Every row belongs to one group in each of 2 separate groupings. Each group adds its own fixed numbers to the row, and there is some noise. The rows also spread widely along 2 directions, which tell nothing about the answers.
(in the rows, 128 means zero)
Known rows, each followed by its group in each grouping:
[129 158 117  91  62 132 183 113 100 136 143 158 127 139 134 151 144 134
 157 145 118 130 127]
(3) U
[173 167 123 133  83  91 163 144 128 161 138 149 137 186 170 120 163 176
 118 124  87 105 129]
(0) H
[ 86 191 102 108 114 106 172 154 149 139 141 150 110 153 153 123 126 151
 135 161 120 119 128]
(0) D
[149 150 113  84  88 135 165 100 106 170 147 166 132 161 147 134 174 117
 144 165 116 128 140]
(3) F
[143 160 128 139  49 120 164 124 122 150 147 159 138 156 176  95 148 186
 128 114  91  99 117]
(1) U
[116 162 102 101 122 134 157  87 111 168 156 155 113 144 129 134 152  97
 130 171 167 114 140]
(2) D
[ 67 197 165 129 102  79 206 172 117 134 147 165 109 134 160 152 120 139
 125 179  99 139 158]
(1) H
[158 137 128 129  81 105 152 149 116 168 107 167 142 182 160 116 160 154
 134 139 105 117 118]
(2) F
[150 187 143 135  70 118 155 111 134 180 144 155 125 168 157 125 163 150
 112 126  96  92 141]
(1) H
[114 178 111 122  99 111 166 149 131 142 122 148 113 154 155 132 135 148
 131 149 128 113 120]
(2) D
[125 150 124  96  93 120 188 110 101 149 159 158 121 138 125 143 139 127
 157 170 149 136 126]
(2) U
[ 77 210 162 115 104  85 197 177 114 132 147 157 103 142 150 150 124 144
 141 168  92 124 157]
(1) H
[162 156 133 141  81  90 144 150 135 173 134 151 130 182 156 123 145 160
 120 130  97 123 123]
(2) H

New rows. What belongs after each?
[108 167 104  97  88 118 182 128 111 134 153 168 133 136 145 141 132 144
 170 179 121 125 134]
(0) U
[109 201 157 106  96  98 183 122 115 164 165 161 117 158 143 137 144 127
 125 167 104 115 166]
(1) H
[172 173 141 107  71 122 164  85 114 196 158 156 115 172 159 126 173 127
 112 132 102  83 150]
(1) H
[126 178 122  95 104 102 185 131 124 162 158 148 126 163 139 136 145 128
 135 187 118 115 137]
(0) H
[ 88 198 146 106 118  72 207 160 128 150 157 155 129 137 142 160 129 134
 163 189 103 132 140]
(0) H
[133 174 138 111  75 115 155 135 113 169 148 144 112 168 144 169 149 131
 143 143 105 120 149]
(3) H
[147 175 129  93  95 125 184  76 113 179 177 155 130 158 137 143 160 121
 141 194 135  89 146]
(0) H
[110 171 107 108  99 113 190 140 121 131 156 176 127 148 141 133 134 155
 159 171 129 128 136]
(0) U
[ 82 192 138 101 115  88 202 166 136 143 162 165 118 141 142 158 134 124
 160 187 121 134 153]
(0) H
[138 171 128 110  69 145 179  85  89 172 178 166 120 149 152 103 154 140
 131 159 119 102 137]
(1) U
[138 168  98 127  90 109 156 139 150 165 133 145 123 181 169  97 146 169
 116 129 110  86 120]
(0) D
[ 98 168 120 117 102  95 199 153 127 128 160 174 136 145 140 140 119 176
 172 176 120 138 127]
(0) U
[110 177 150 103 116  89 183 147 103 158 160 154 117 150 132 164 137 119
 134 175 123 135 148]
(2) H
[133 167 127 110  74 100 168 136 134 153 144 124 115 170 148 167 160 138
 130 140  97 123 131]
(3) H
[203 144 109 133  66 128 134  76 123 201 141 143 122 199 151 106 190 147
 109 133 130  89 121]
(2) H
[162 149 103 118  59 129 167 126 134 168 147 154 152 165 159 100 161 177
 142 130 113  92 117]
(0) U
[112 173 131  96  80 134 182  83  97 151 161 184 126 133 142 131 159 133
 153 158 139 112 153]
(1) U
[116 163 110  94  88 135 164 103 123 158 133 139 113 150 151 132 150 124
 139 140 128 118 138]
(3) D
[131 158 146 152  80  67 167 217 140 149 118 154 139 183 160 144 135 186
 113 112  60 143 128]
(2) H
[135 147 123  94  81 130 176 134 114 165 137 146 127 158 141 139 168 131
 148 143 110 132 143]
(3) F
[111 143 149 131 108  81 180 195 127 137 119 168 130 159 154 129 129 156
 144 154 103 145 127]
(2) F
[ 91 209 160 115 102  98 181 140 114 141 163 160 107 163 158 156 124 138
 125 157 101 112 157]
(1) H
[152 151 114 138  50 102 166 141 133 163 127 157 135 174 157 121 140 178
 138 122 107 124 117]
(2) U
[ 69 199 117  98 128 106 191 168 139 135 133 162 131 142 153 146 126 141
 147 160 127 122 135]
(0) D
[128 172 140 120 100  88 178 159 128 155 151 149 115 167 142 153 130 142
 133 149 116 134 136]
(2) H
[ 82 158 142  92 101 112 202 174 130 137 145 162 113 136 141 159 132 126
 155 177 105 155 154]
(3) F
[146 152 134 107 103 122 157  87 102 178 160 158 112 169 117 142 164 119
 127 170 143 115 149]
(2) H
[ 83 199  92 101 113 113 184 121 122 144 153 148 128 152 151 123 131 131
 153 180 142 108 139]
(0) D
[128 156 115  98  63 141 181 125 102 144 140 160 128 144 136 138 145 152
 145 138 114 126 127]
(3) U
[102 185 144  92 100 115 204 136 108 155 159 135 109 144 125 189 146 103
 145 181 124 139 148]
(3) H
[ 56 186 142 109  96 117 221 151 107 119 162 165 106 127 142 152 105 147
 157 165 107 132 139]
(1) U
[ 94 176 116 128 111  96 159 163 121 137 122 144 109 156 153 131 121 149
 121 126 107 117 127]
(2) D
[116 151 132  73 117 128 184 111 101 162 163 173 122 146 118 139 155 104
 157 200 145 144 156]
(2) F
[113 154 117 122  83  97 173 210 139 143 109 153 132 163 163 138 154 168
 139 116  64 138 136]
(3) F
[132 149 110 134  46 115 166 178 141 140 118 140 138 158 168 136 136 178
 140  94  76 119 100]
(3) U
[122 193 161 124  89  90 181 148 118 159 157 148 122 158 161 144 146 134
 127 154  95 103 159]
(1) H
[112 163 106  98 105 130 151  92 104 171 150 148 109 155 132 135 144 113
 131 167 147 110 136]
(2) D
[110 171 139 152  67 103 183 179 133 135 120 167 122 156 168 105 111 206
 135 107  70 122 121]
(1) U
[161 146 123 129  75 100 157 142 126 162 114 152 130 174 166 118 151 147
 125 139 105 117 122]
(2) F
